The same things were measured in two ways. Each way mixes the same 12 hidden numbers, adds some noise and spreads widely along 7 directions of its own, which tell nothing about the thing.
In the rows, zero is written as 128.
Some things both ways: the first way, then the second way.
[135 153 136 123 124 119 120 149 142 158 121 123 120 155 148 133 107 132
 119 180 155 104  52 125 150]
[117 170 139 104 129 152 137  90 189 131 116  90 133 130 116 188 120 128
 139 128 116]

[128 148 116 142 135  92 108 150 103 187 111 112 110 115 162 139 107 123
 114 141 121 138 155 146 156]
[176  65 170 131 121 148 119 173 133 161 132 125 130 103  76  99 161 127
 184 100 190]

[177 119 184  99 183 125 159 151 115 176 105  73 132  91 182 111  96 117
 129 108 135 104 132 128  83]
[ 99 136 123 126 145 124 171 149  69 111 124 144 129 156 163 139 153 112
 102 166  98]

[ 99 137  89 105 136  72 117 147 133 167 142 125  99  96 116 157 104 154
 116 152 121 112  83 158 151]
[130 184 156 116 134 130 116 156  76 131 115  99 178 143 149 172 146 150
 116 119 141]

[147  99 113 144  74 136 138 177 102  77  87  82 139 120 131 132 125 119
 152  87 122 124 119 131  77]
[ 69 177 151 111 119  79  96 145 141 134 134 139 156 137  86 144 123 147
 135 100 160]

[122 128 148 128 176  87 182 182 131 146 139  86  11  95 145 134 121 115
  90  93 155  73 146 145 103]
[125 141  95 111  97 125 114  96  73 148 118 142 138 115 121 147 103 127
 104 142 109]

[129 143  99 126 159  99 118 168 111 177 113 101  88 121 155 137 116 141
 146 129 144 124 109 138 143]
[145 135 136 139 155 147  91 157  81 158 105  40 152 146 129 124 193 157
  80 125 107]

[128 145 125 142 112 150 158 174  98 165 100 104 101 104 161 129 148 118
 160 108 151 119 116 140 125]
[ 84 139 147 107 117 129 100 114 120 127 119 109 166 124  83 134 119 156
 118 130 118]

[127 126 129 120 136 111 122 147 114 145 115  93 108 118 133 139 134 142
 136 160 122 104  99  97 118]
[110 148 127 115 158 144 118 131  83 100 115  96 127 130 126 168 147 144
 112 106 125]

[184 141 123 132 104 155 148 138 113 137 124 125 152 127 148 119 136  96
 157 114 170 112 101 148 106]
[156 133 161 137 139 147 103 127 169 163 159  95 141 142 131 115 139 125
 110 121 134]

[126 151  71 146 132 120 152 180 179  68 127 184  95  97 115 127 123 166
 172 133 143  66  47 160 125]
[102 156 168 126  87 100 137  91 103 110 133 154 141 129 112 150 121 143
 125 134 105]

[132 112 140 134  94 112 143 157 109 115 111 102 135 128 167 120 129 120
 137 106 131 120 110 144 100]
[123  96 114 105 139  94 128 137 111 135 119 127 142 151 135 162 131 153
 136 118 122]

[ 98 100 115 120 157 103 126 139  94 185 128 118  57 113 226 133 149 174
 136 141 136 128 122 135 119]
[100 136 171  98 138 129 132  92 105  81 108  97 130 119  94 133 123 133
 119 123 137]

[128 166  97 128 133  79 120 178 123 170 126 131  81 140 141 178 111 121
 119 149 168  90 111 167 160]
[174 131 117 117 152 120  68 135 161 145 135  93 168 148 136 158 100 108
  85 160 152]

[167 149 171 137 171 112 157 138 146 171 136 121 101  93 141 150  81 105
  99 126 136  75 138 161 132]
[186 110 165 110 117 159 108 128 215 170 172 118 114 118 104 133 114 104
 160 104 160]

[ 86 102  91 131 138 133 147 133 124 121 152 117  97  90 186 115 110 157
 115 135 130 108 112 169 105]
[109 139 140 125 113 120 146 107  42 125 117 127 130 120 126 132 160 165
 128 124  79]

[111 125 111 138 148 108 126 131 142 115 134 114 105 130 138  91 112 158
 126 137 114 133 113 130 108]
[108 185 187 143  96 170 155 100 138 140 138  95 148 119  91  88 153 121
 125 144 155]

[171 107 129 174  75 142 153 156 108  64 101 119 128 113 148 112 167 109
 177  83 120 111 132 121  85]
[139 165 160 126 127 133 115 120 173 148 160  88 151 140 115 115 111 107
 110 151 177]

[124 120 117 134 154  97 133 124 108 162 127 124 130 146 131 151 106 161
 140 138 136 106  90 158 116]
[118 140 145 111 150 130 115 130 121 135 138 117 135 121 120 141 150 154
 153 115 103]

[146 133 116 101 133 102 135 201 137 104 115  73  87 151 184 126 119 118
 151 122 168  90  77 130 105]
[148  85 101 125 179 132 128 144 190 149 137 119 114 134 124 136 149 121
 167 130 141]

[119 156 130 119 115 120  91 146 159 138 129 101 134 172  96 180  74 117
 106 150 145 113 106 136 138]
[ 83 144 133  83 122  93 112 110 155  82 134 155 162 151 143 183   4  91
  88 155 132]

[145 132 129 121 142  96 103 161 103 184  85 125 121 196 152 160 104 157
 135 154 176 116  59 125 124]
[103 120 129 105 121  35 147 126  48  69 102 176 153 154 159 187  84 122
 100 174 108]

[168 112 149 125 151 128 148 161  89 143 129  58 122  80 194 119 118  86
 132 105 139 108 188 145  96]
[117 132 110 122 150 126 119 158 121 108 124 132 152 163 164 169 104  97
  73 164 106]

[112 149 181 105 157 126 144 103 112 244 116 136 137  96 175 158 109 137
 105 137 127 108 138 150 119]
[102 162 148  84 147 174 141 103  81 134 116 108 152 130 129 131 151 135
 129 165 118]

[137 124 130 157 154 114 136 142 135 108 136 119 121 137 158 121  92 128
 126 107 132 109 167 170  98]
[174  19 102 142 144 139 130 152  41 178 137 172  76 108 142  86 187 138
 170 135  77]

[118 159 146 128 144 107 144 172 149 167  96 116 115  78 127 119  95 140
 129 119  99 119 107 139 143]
[121 144 159 124 133 114 133 141 156 112 108  71 182 152 140 176  85 133
 114 129 151]

[104 121 131 147 137  70 148 154 126 113 126  90 110 156  74 117  94 145
 101 124 123 113 103 146 106]
[164 125 126 138 126 101  91 151 116 163 128 127 165 127 137 175 138 177
 166  92 135]

[177  96 139 116 141 105 152 138  78 185 118  99 119 144 196 105 118 139
 138 135 164 136  70 154 108]
[104 211 164 127 142 128 186 119 220 122 140 145 141 111 139 171  97  93
 198 152 133]

[124 123 113 110 116  74 115 193 132  82 128  22  87 199  65 112 125 119
 146 114 151 138  67  93 109]
[ 88 119 111 111 126 117 120 147 119 125 123 124 164 145 116 150 102 144
 114 110 137]

[119  88 135 164 144  60 112 124  58 190 123 106 101 149 186 149 119 160
 117 147 113 149 161 160 137]
[159 114 167 107 130 105  99 141 119 123 147  73 152 149  92 106 145 122
  79 140 177]

[118 113 129 157 141 129 171 142 128 119 125 143 139  74 147 126 108 159
 159  99 101 102 128 190 103]
[110  84 154  95 155 118  98 125 147 140 135 101 108 126  94 130 153 179
 158  66  84]

[172  94 123 110 166 111 117 157  80 172 123  74  85 104 227 161 122 117
 148  94 152 120 172 149 101]
[126 113 142 109 177 127  96 171 132 120 129 120 113 138 131 128 134 103
 112 119 129]

[175 109 104 162  95 124 145 148  96 107 146 120 110  85 170 119 143  99
 148 118 135 125 162 171 121]
[196 110 179 150 137 127 100 154 205 132 185 129 134 123 127 125  78  80
 137 117 197]

Other things, the second way, with their names:
(562): [102  95  88 116 153 105 150 151  99 109 115 134 149 138 166 184  85 148
 146 135  84]
(95): [ 94 166 161  97  83 123 123  79 126 135 119  95 125 113  54 119 143 138
 116 141 118]
(420): [133 110 134 134 126 113 113 125 134 128 116 126 160 138 134 158 101 136
 121 126 134]
(237): [119 113 115 125 127 109 158 122  89 118 148 148 107 100 119 119  91 112
 156 123 148]
(15): [110  81 113  89 123 143 150 109 118 160 136 162  88  82  82 132 147 166
 231  89  86]
(532): [139 177 172 122 130  92  63  84 205 127 127 101 177 133 119 152  55 108
  94 146 163]
(274): [142 145 175 132 106 145 112 147 128 158 161 152 148 112  80 111 188 144
 171 123 153]
(170): [137 110 163 107 122  98 121 133 107 108 121 117 185 162 137 143 109 126
  88 174 136]
(482): [ 82 106 124 105 139 159 168 131  86 128 111  88 114 121 123 125 129 142
 132 115  82]
(504): [113 103 119 142 181 101 141 148 103  92 114 141 151 124 168 146  78 115
 142 158 117]
(618): [ 70 159 126  98 149 170 167 115  79 127 116 149 116  98 125 144 143 142
 189 134  95]
(578): [155 111 157 107 149  64 121 131 138 123 117  69 154 168 149 137  89 105
  72 144 165]
(276): [178 161 147 124 161 137 126 119 132 170 127   7 153 133 131 122 164 141
 110 142 146]
(181): [101  95  99 115 154 116 133 143 101 141 123 157 130 130 122 121 134 135
 152 120 139]
(153): [133 107 137 147 155 133 138 138  85 126  99 115 115 118 168 133 102 103
 122 141 101]
(619): [137 104 144 147 100  98  97 123  82 117 125 149 131 152 118 147 141 136
  80  84 161]
(485): [132  76 159 144 140  86 102 154 128 124 120 111 162 156 132 112 104 128
  90 134 130]
(433): [148  99 160 138 128  88 116 161 119 115 142  95 176 151 114 106 105 118
  84 129 183]
(558): [ 85  93 126 116 106 126 144  86 141 112 120 107 115 124  99 115  72 120
  99 109  98]
(139): [ 79 193 113 112 144 170 132 128  74 144 129  86 165 124 115 128 161 155
 116 153 105]
(547): [140 119 178 140 120  76 150 121 129  73 128 112 162 164 158 148  57  95
  79 144 188]
(447): [137 108 153 119 119 125 149 114 142  98 143 139 113 137 115 151 120 106
 122 121 144]
(522): [115 147 192  84 123 126 115 122 143 125 137  81 119 118  90 128 117 126
 130 121 127]
(615): [119 133 155 136 143 140 135 132  85 145 138 135 157 122 133 103 152 149
 162 144 136]
(307): [ 88 150 138 116 114 119 157 120 110  95 118 203 130 106 105 182 136 145
 201 102 134]
(250): [130 121 156 129 168 112 121 147 162 100 105 131 152 138 169 178  71 103
 140 142 127]
(610): [150 101 115 136 143 175 160  96 156 170 148 111 113  93 110 105 134 130
 193 130 132]
(52): [135  89 135 129 120 103 143 126 107  98 131 182  98 115 128 133  92  78
 123 151 120]
(173): [ 67 196 152 111 116 124  95 120 176 111 138 103 187 140  96 141  61 105
  74 163 141]
(326): [118 117 114  78 168 144 108 119 149 129 130  69 125 148 113 141 124 115
  83 145 115]
(546): [157 163 133 128 119 133 167 145  84 163 144 120 120 129 152 156 177 130
 149 157 102]
(105): [ 72 116 166 101  90  95 152 134  82  79 115 165 141 142  98 170 123 149
 133 114 121]
(117): [158 149 169 161 140 144 107 109 177 124 122  62 158 134 133 146 127 128
 102 137 124]
(188): [131 145 137 141 136 132 147 151 186 128 134  92 152 147 116 149 150 121
 135 146 144]
(369): [ 92 120 186 108 109 134 146 136 111 106 125 153 117 117  74 134 171 159
 181  67 144]
(311): [153 118 157 126 140 132 111 118 132 135 120 102 122 133 129 150 159 137
 124 129 105]
(572): [152 187 146 149 130 107 131 134  55 149 112 126 162 127 156 139 175 131
 122 190 118]
(83): [ 71 136 141 132 148 129 159 153 103 122  80 139 136 115 146 173 124 161
 197  90 104]
(162): [134 190 136 132 178 168  92 135 194 153 138 146 138 119 128 170 178 131
 186 128 133]
(354): [160  73 174 119 147  69 109 148 169 123 138 140 126 133 124 137  83 121
 164  68 195]
(147): [132 168 159 112 154 128  70 128 165 164 119  99 168 128 100 140 159 151
 144 126 150]
(371): [139 160 149 133 137 113 124 152 122 141 139 109 155 133 149 167 124 140
 137 128 121]
(642): [127 112 171 127  82 122 127 112 137 125 125 136 129 164 105 133 145 116
  79 112 152]
(66): [166  83 159 127 163 123 112 118 197 126 123 139 106 100 134 191  98 142
 221  71 124]
(177): [148 109 144 108 122 133  98 129 110 151 136 118 138 135 120 134 129 127
 114 150 135]
(2): [126 151 141 108 172 119 132 111 215 115 123  48 116 156 136 129  78  58
  63 147 163]
(160): [118 146 146 109 140 112 152 140 107 134 113 164 120 121 144 162 136 127
 180 111 134]
(3): [148 168 169  84 152 114 149 129 140 129 153  79 116 126 127 139 123 101
 132 146 141]
(5): [152 123 135 126 192 142  68 161  92 135 135  96 127 134 137 142 194 154
 125 130 110]
(243): [162 102 154 157 127 133 120 159 104 151 152 109 131 115 127 112 141 148
 141  78 127]
(10): [131 133 127 123 120 122 111 122 122 134 139 113 125 131 119 131 125 113
  89 152  94]
(164): [ 93 135 157 106 135 114 108 119 156 103 128 142 146 161 109 140 125 122
 106 118 166]
(431): [119  54 100 124 135  78 128 151 104 122 120 153 151 143 165 162  59 144
 131 118  85]
(203): [107 156 156 107 103 162 102 115 156 151 133 111 117 129  57 112 166 112
 104  97 170]
(649): [114 145 173 117 124 117  55 125 182 106 139 151 184 135  95 150  69 122
 117 102 200]
(587): [203  38 133 123 187 116 123 188 141 137 139 127  93 109 156 153 108 112
 200  80 165]
(246): [ 60 169 100 125 133 127  97 118 146 110 106 182 162 140 126 194 101 140
 128 118 120]

Some of these things the first way, each followed by its name:
[138 107 157 136 168  84 134 130 114 141 111 100 138 132 105 100 115 167
 140 141 100 129 108 106  97] | (369)
[104 140 121 112 114 157 149 155 117 135 118  56 129 104 115 137 119 116
 129 136 131  95  95 116 105] | (139)
[145 140 134 159 126  80 140 147 106 162 113 164 119  99 156 167 139 140
 163 126 114  95 132 170 145] | (326)
[128 107 129 155 151 131 128 147 127 159 118 131  85  85 184 170  99 158
 144 111 109 116 128 167 142] | (522)
[132 134 143 124 194  96 136 141  98 233  94 129  98 142 182 148  76 163
  93 146 158 108 114 159 119] | (572)
[127 116 100 169 113  96 130 168  96 116 127  90 102 135 115 128 129 131
 156 115 124 148 148 160 131] | (173)
[109 121 124 115 112 133 129 125 123 147 131 112 123 115 165 141 127 141
 136 138 123 119  99 138 114] | (618)
[100 104 111 135 117  84 128 156 118 109 145  71 104 141 154 117 113 138
 136 121 117 136 103 157 127] | (562)
[118 138 134  93 178  59 147 184 151 115 137  61  70 143 107 114 104 133
 111 123 145  93 118 124  87] | (246)
[133 151 126 140 101 134 177 138 126 146 127 155 103  83 197 110 156 116
 142 117 139  93 106 164 119] | (610)
[143 154 140 128 140 109 157 167 123 169 108 123  98 104 160 115 127 118
 132 109 148 110 122 148 120] | (420)
[123 103 129 124 152 161 148 165 101 141 121  75 106  69 218 152 113 128
 141 122 133  91 164 153  97] | (5)
[122 133  67 105  65 145  81 160 141  97 161  99 131 157 170 128 112 114
 123 215 176 129  53 135 156] | (447)
[110 125 111 151 134  70 157 172  98 165 112 152  95 109 143 140 126 163
 142 113 133 124 136 194 126] | (147)
[157 143 101 125 163  98 172 144 119 180 138 134  81  59 147 123 124 130
 143 105 137 100 105 177 132] | (243)
[144 140 127  99 132 101 140 173 151 152 101 138  92  98 153 152 100 137
 125  94 140 106 101 155 108] | (354)
[ 93 114  93 105 124 123 159 188 148  91 144  85  67 104 157 108 131 145
 156  91 146 123  90 159  95] | (615)
[163 129 134 124 132 147 162 153 105 111 107 106 164 105 145 121 127 113
 144 135 153  68 125 129  65] | (162)
[104 141 104 123 114 112 139 169 122 170 108 121  89 128 146 138 113 153
 124 150 150 118  49 148 148] | (276)
[136 115  94 159 141 131 145 183 122  84 140  90  86 109 153 127 108 121
 138 126 148  93 138 161 115] | (10)
[104 133 140 129 172  67 144 165 150 136 140  74  97 149  90 118  62 139
 105  98 123 132 126 175 118] | (431)
[171 127 118 103 119 121 131 135 113 162  99 153 129 100 191 155 136 125
 144 102 151  90  90 136  95] | (160)
[ 90 120  90 105  95 129 106 157 148 105 128  87 129 110 159  99 102 142
 133 118 109 166 101 139 114] | (83)
[166 122 186 116 142 115 134 103  87 204  96 134 164 106 224 132 125 120
 119 114 121 117 176 137  80] | (164)
[158 130 116 121 121 111 134 210 151  81 109  84  80 109 104 141 126 117
 162 100 139  98  91 111 113] | (587)
[122 110 115 134 136  98  99 140 106 125 128  61 144 159 188 105  82 135
 109 173 119 134 113 135 126] | (188)
[153 131 132 108 121 160 176 186 119 171 118  90  91  52 186 134 111 104
 135 109 156 102  90 167 130] | (371)
[182 151 162 142 168  82 166 160 117 171  97 147  96  60 136 132 133 120
 134 113 115  81 165 134 115] | (203)
